The rows of a group lie close to one hidden flat surface of 9 dimensions, which passes through zero. Surfaces can cross.
(in the rows, 128 means zero)
Some rows, each with its group after it:
[130  81  95 171 125 111 145 111 166 126 148 170 118 138  94 135 143 142
 113 119 165] => (0)
[121 136 160 127 166 102  66 132 138 114 158 154 123 142 130 114 155 132
 107 110 136] => (3)
[138 105 107 131 100 133 133 153 112 128 109 149 151 153 143 138 117 135
 149 114 111] => (3)
[147 116 129 161 148 122 115 136 147 121 130 132 116 144 113 139 141 139
 115 124 153] => (2)
[159 118 133 130 141 146  80 129 138 104  82 156 117  93 108 130 124 107
  89 120 151] => (4)
[111 117 116 128 117 125  73 107 110 158 102 170 139  90 110  81 122  93
 109 129 112] => (4)
[103 155 133  62 117 168 153 106 107 107 133 132 119 112 122 132 109 112
 155 187  97] => (1)
[125 129 106 108  96  94 162 102 134 126 109 107 157  83 147 133  96 110
 111  57 110] => (0)
[118 105 115 129 117  90 159 106 151 149 135 139 128 114 138 134 134 136
 114  91 142] => (5)
[ 95 114 143  84 133 144 159  91 157 131 150 189  83  75 113 120 146 128
 109 167 180] => (5)
[127 141 121 122 130 127 142 138 120  91 156  91 119 158 160 134 129 133
 139 129 116] => (4)
[150 102 118 171 144 113  83 157 123 147 116 145 144 203 121 152 146 150
 147 130 108] => (2)
[140 148 134 120 114 140 169 130 134  89 143 147 163 133  92 141 121 155
 121 119 128] => (4)
[137 117 138  90 108 146 130 168 104 115 105 161 138 147 170 151 119 141
 158 119 120] => (5)
[123 114  99 129 123 127  85  96 130 100 120 133 129 108  97 110  95  76
 124 126 100] => (1)
[130 125 126 150 112 166 147 143 115 157 112 123 127 114 102 112 111 125
 152 169 139] => (0)
[135 140 135 129 130 145 135 125 127 129 118 128 123 106 116 120 132 128
 110 138 146] => (1)
[138  96  80 130  97 140 149 121 122 115 103 129 119 121 142 135 114 113
 127 124 126] => (1)
[122 120 134 114 122 110 150 129 139 132 134 139 131 122 145 138 128 138
 129  98 137] => (5)
[119 140 139 123 119 142 134 149 112 118 149 133 135 135 137 109 128 137
 141 135 129] => (5)
[115 105 100 103  94 132 137 110 114 140 110 171 144 113 123 127 114 115
 139 130 103] => (3)
[127 159 117  76 114 142 136 108 103 103 106  88 121  99 167 128 114  99
 116 130  97] => (2)
[156 105 109 137  95 186 116 190  73 163  59 135 132 158 160 133 121 130
 169 169 114] => (0)
[110 112 118 110 108 123 148 128 130 107 150 136 114 117 159 117 119 123
 136 107 141] => (2)
[129 119 118 159 122 151 106 137 123 123 131 145 123 113  97  90 124 112
 122 149 145] => (4)
[ 99 118 142 129 123 128 117 124 143 101 168 164 129 101 100  93 106 111
 138 118 148] => (3)
[149 153 149 149 119 144 101 202  81 140 108  86 150 146 183  99 123 137
 142 107 123] => (1)
[ 85  90 125 102 102  99 142 106 141 157 141 188 127  88 138 111 119 119
 135  97 142] => (0)
[122 125 124 167 134 113  73 163 111 102 161  74 146 183 136 111  84  99
 193 113  79] => (3)
[113 143 105 111 123 130 119 109 109  98 156 132 125 142 138 106 145 120
 115 148 101] => (0)
[116 152 152 146 158 116  79 119 129 134 154 123 138 136  90 103 135 120
 127 142 113] => (4)
[164 124 114 132 122 149 131 136 133  87  96 124 128 121 121 149 117 124
 109 119 137] => (2)
[117  90  58 135  93 114 155  92 125 151 113 132 114 115 146 117 135 111
 110 124 121] => (5)
[106 147 142 113 118 141 173 117 129 144 152 148 146 121  91 124 130 148
 141 157 128] => (5)
[127 140 134 114 134 131 104 115 115 157  97 125 129 114 129 126 132 115
 120 144 108] => (0)
[102 200 206  55 145 136 138  95 132 136 135 162 155  52  90 111 133 135
  92 133 133] => (3)
[135 146 160  99 157 124 103 136 133  91 137 137 134 156 128 157 130 138
 138 123 112] => (5)
[125 125 129 137 126 133 148 125 136 143 134 131 128 126 110 131 127 136
 136 140 137] => (2)
[135 149 147 115 139 128 152 107 142 150 111 125 131 103 107 146 140 140
 105 135 139] => (3)
[131 128 117 126 117 137 141 112 130 130 113 121 124 100 120 124 120 117
 115 130 133] => (1)
[129 124 132 135 129 143 127 137 129 120 133 126 113 120 129 116 126 123
 130 140 148] => (2)
[114 173 136 113 125 146 114 114 116  62 169 115 135  93 112  74 117 102
  98 128 125] => (1)
[140 141 116 116 116 126 174  93 138 145  94 116 152 105  96 161 116 131
 114 124 110] => (1)
[136  91 100 124 115 131 129 122 127 159  87 166 112 124 144 142 150 134
 113 136 138] => (3)
[138 147 152 144 154 105 119 114 150 140 128 139 155 134  83 144 142 148
 105 114 126] => (1)
[161 124  92 129 154 124 114  88 144 104  98  98  92 138 129 165 154 116
  83 145 121] => (2)
[139 118 120 146 129 136 129 131 131 136 117 133 126 137 113 135 132 132
 128 141 135] => (0)
[129 139 135 101 121 116 151 110 135 140 110 146 155 110 115 151 122 136
 119 106 114] => (4)
[118 108 103 120 151  96 119  66 163 127 140 162 111 134  95 153 153 124
  98 136 120] => (5)
[133 137 131 158 146 140 115 140 117 159 131 108 102 140 138 107 170 141
 108 166 151] => (3)
[123 102  78 150  88 165 210 127 139  82 163 114  83 100 140  99 128 128
 111 150 190] => (3)
[132 125 123 110 108 127 135 150 104 145 104 125 145 144 165 142 120 136
 152 113 104] => (4)
[139 140 138 111 142 152  96 144 113  97 112  85  87 112 174 117 120  98
 123 139 137] => (2)
[102 106 152 105 150 126 129 109 156 147 134 125  90 114 118 156  98 107
 180 157 135] => (1)
[126 119  82 147  82 138 154 135 100 127 125 115 163 144 123 112  98 119
 154 125  89] => (4)
[113 146 143  88 128 114 126 107 127 126 125 115 127  89 151 121 117 109
 114 104 121] => (2)
[134  99 147 121 162 109  65 136 133 169  96 151  89 135 173 141 157 124
 119 123 146] => (4)
[141 132 148 138 144 115  88 140 122 160  93 116 142 130 132 136 124 123
 130 110 116] => (0)
[149 124  82 131 124  98 116  94 131 116 104 120 140 139 132 147 144 119
  84  96  96] => (0)
[143 123 137 108 122 146 108 160 104 124  97 139 137 150 154 144 120 131
 154 132 109] => (5)

New rows. What belongs after each?
[107 114 125 127 144 106  86 112 130 141 150 163 119 150 123 114 149 124
 129 139 113] => (1)
[140 112 121 142 126 121 150 144 135 131 133 141 138 166 129 155 139 158
 141 121 132] => (4)
[137 175 152 147 163 129 132  90 153 139 125  73 130  97  62 134 123 116
 102 154 130] => (0)
[125 111 112 136 130 116 135 114 148 109 146 143 114 128 128 127 143 132
 108 116 146] => (2)
[146 124 152 101 103 140 125 164 115 126  76 140 172 105 134 154  67 116
 168  81 109] => (2)
[ 97 125 141 123 138  96 145 102 154 147 154 101 113 106 130 131 110 114
 141 114 134] => (1)
[156 118 136 137 145 135 137 108 172 101 104 130 133 110  58 177  90 118
 130 124 138] => (1)
[129 143 166 113 134  79 127 131 139 157 114 124 185 130 126 162 104 141
 145  59  96] => (2)
[133 117 106 131 120 129 137 131 125 116 132 126 123 150 142 135 131 134
 133 130 123] => (2)
[ 91 161 156  98 160 108  88  90 121 162 142 104  99  95 146  93 151 101
 104 149 118] => (2)
[109 109 108 114 139 116 152  66 176  94 166 166 105 113  77 144 134 120
 107 142 146] => (1)
[161 114  91 165 120 171 111 143 119  94  97  95  90 111 136 109 120  97
 104 149 154] => (5)
[127 147 105 105 127 151 137  88 120 120 111 110 100  91 128 115 145 108
  85 167 125] => (0)
[118 157 123 129 135 122 132  93 141  87 168 112 137 117  89 112 124 117
 107 132 115] => (4)
[129 159 157 121 137 122 100 133 120 109 148 177 184 150  80 124 138 150
 120 118 101] => (4)
[124 125  86 144 103 140 143 115 109 135 122 109 127 125 128 105 126 113
 123 148 112] => (5)
[104 131 155 115 134 124 130 128 135 132 155 142 122 114 127 117 125 128
 142 128 141] => (0)
[166 175 130 130 130 135 129 111 122 112  99 150 193 132  61 144 146 155
  76 122  96] => (1)
[134 110 122 149 126 106 130 149 135 123 137 116 132 158 150 140 124 137
 146  95 132] => (1)
[148 137 113 122 112 161 163 144 105 134 115 173 129 145 141 125 192 178
  82 158 152] => (1)
[158 136 129 121 120 130 101 146 109 125  79 120 167 139 130 153 102 122
 138 102  87] => (4)
[123 160 143 139 138 136 112 117 115 157 120  99 145 120  90 116 119 115
 135 158 102] => (0)
[143 123 150 164 151 116 103 177 149  60 173  87 114 160 152 128 111 129
 147  85 159] => (3)
[143 159 151 115 145 148 105 118 118 146  83 110 139  98  99 134 116 112
 115 149 114] => (2)
[127 119 152 132 155 103 147 133 162 129 165 152 125 172 117 167 156 172
 138 122 148] => (1)
[106  98 133 108 148  97  60  97 139 146 123 199 115 116 122 119 148 107
 109 119 123] => (3)
[113 121 139 120 130 129 121 113 143 128 130 122 117  91 111 121  92  98
 145 127 136] => (3)
[107 109  90 108 106 115 198  75 155 115 161 171 141 133  84 153 134 145
 125 137 118] => (0)
[121 121 116 136 105 148 153 139 119 128 133 129 127 115 125 108 112 124
 144 138 139] => (0)
[123 117 117 138 124 137 128 143 117 129 140 129 117 153 140 120 132 131
 147 146 127] => (2)
[125 125  99 162 118 147  71 121 112  90 142 160 139 115  82  63 123  93
 101 140 121] => (4)
[133 112 156 125 133 154 106 168 123 135 117 196 115 119 137 116 153 150
 117 137 174] => (4)
[123 131 114 127 112 146 157 116 132 104 144 138 118 106 116 108 133 127
 107 139 150] => (2)
[ 84 156 154  83 125 113 153 104 123 155 159 127 134 105 134 111 127 128
 143 134 111] => (5)
[142 127 131 119 127 132 127 142 125 108 122 136 135 145 135 146 125 137
 136 122 125] => (5)
[109 128 131 120  98 132 176 140 128 123 154 140 146 112 129 113 109 140
 148 113 140] => (2)
[107 122 120 132 112 125 158 112 138 133 149 141 134 109 105 114 116 126
 135 129 135] => (0)
[136 104 184 161 167 121 129 155 176 173 116 104  98 118 110 167 100 134
 172 126 185] => (2)
[116 117 137  70 109 123 142 151 105 133 129 184 127 141 201 136 160 157
 130 106 132] => (4)
[160 171 147 134 124 142 170 138 121 154  94 114 164 114 111 143 151 169
  86 120 138] => (1)
[123 128 144 142 132 149 141 128 140 140 132 133 111  98  99 112 124 127
 128 156 166] => (2)
[121 113 133 136 137 122 103 130 137 139 124 127  92  93 156  98 133 109
 107 118 165] => (5)
[126 121 132 151 125 138 138 143 131 140 138 137 127 139 109 122 129 141
 143 146 144] => (2)
[125 148 147 125 125 124 148 136 127 134 133  99 140 116 135 126 113 131
 136 112 129] => (5)
[156  96 112 123 114 136 126 156 127 100  97 146 119 140 162 158 124 135
 129 102 143] => (5)
[137 115 133 141 119 134 135 147 129 144 109 134 130 119 133 129 124 134
 132 118 148] => (5)
[129 103 120 126 130 160  75 141 113 114 112 158 102 131 126 114 119  99
 145 165 129] => (1)
[128 127 113 107 126 142 132 103 136  91 131 153 133 129  93 143 116 117
 129 149 110] => (1)
[135 153 110  92 126 151 139 113 117  54 144  99 120 142 137 140 117 114
 127 149  96] => (5)
[ 87 125 153 104 126 101 108 121 125 153 155 164 141 117 135 101 122 120
 148 109 117] => (0)
[110 150 151 113 155 103 156  78 166 137 162 146 132 112  80 142 150 146
 101 134 137] => (1)
[138 135 146 138 134 128 141 132 140 141 114 104 138 121 108 149 103 128
 144 121 131] => (3)
[141 113 114 133 124 134 114 147 130  74 142 139 133 162 125 140 114 125
 144 117 120] => (1)
[136 141 148 133 127 189 139 161 107 134 117 110 107 124 121 117 121 131
 157 193 150] => (0)
[123 107 114 113 120  97 126 126 131 110 135 137 129 138 168 140 124 125
 132  81 119] => (2)
[125 112 115 107  84 124 205 140 124 139 128 159 161 135 142 153 121 164
 149 100 126] => (5)
[137 145 157 139 149 117 124 124 145 140 126 125 139 119  99 135 132 139
 114 120 141] => (1)
[129 135 178  98 150 133  81 160 110 165  94 137 120 128 166 137 128 130
 151 130 125] => (0)
[112 107 116 152 148  89  70 111 133 153 148 161 129 163 122 111 160 125
 117 122 110] => (5)
[134 168 139 136 128 119 105 139 107 114 134 104 166 129 125 103 123 125
 114 102 103] => (1)
[145 143 136 137 140 143 115 152 117 111 127 110 131 165 132 143 135 141
 139 145 118] => (0)
[133 126 109 127 113 131 144 133 119 114 131 122 135 136 146 126 131 133
 124 117 123] => (1)
[143 135 168 138 168 102 133 148 150 159 116  46 112 156 157 186 109 137
 174 113 128] => (2)
[125 145 178 157 156  87 106 132 152 187 109  57 119  69 142 108 108 107
 116  74 161] => (5)
[135 191 184 117 164 113 121 140 134  95 160  92 153 141 122 137 132 149
 117 105 121] => (3)
[135 102 100 157 138 143  77 128 128 104 121 105  76 113 145  96 129  85
 108 145 151] => (4)
[103 146 142 128 128 118  93 117 120 132 157 175 147 102 105  69 152 126
  89 119 135] => (2)
[133 111  65 188 125  81  77 112 124  96 161 128 156 176 117  92 150 117
  90  86  90] => (0)
[127 133 135 125 143 131 100 131 120 131 129 132 120 139 131 123 143 126
 124 146 123] => (0)
[136  98 121 130 153  84  99  86 164 159 100 161 126 127 101 166 143 125
 104 103 124] => (2)
[130 143 103 126 128 120 157 100 134 107 148 109 124 134 127 131 151 139
  96 130 123] => (2)
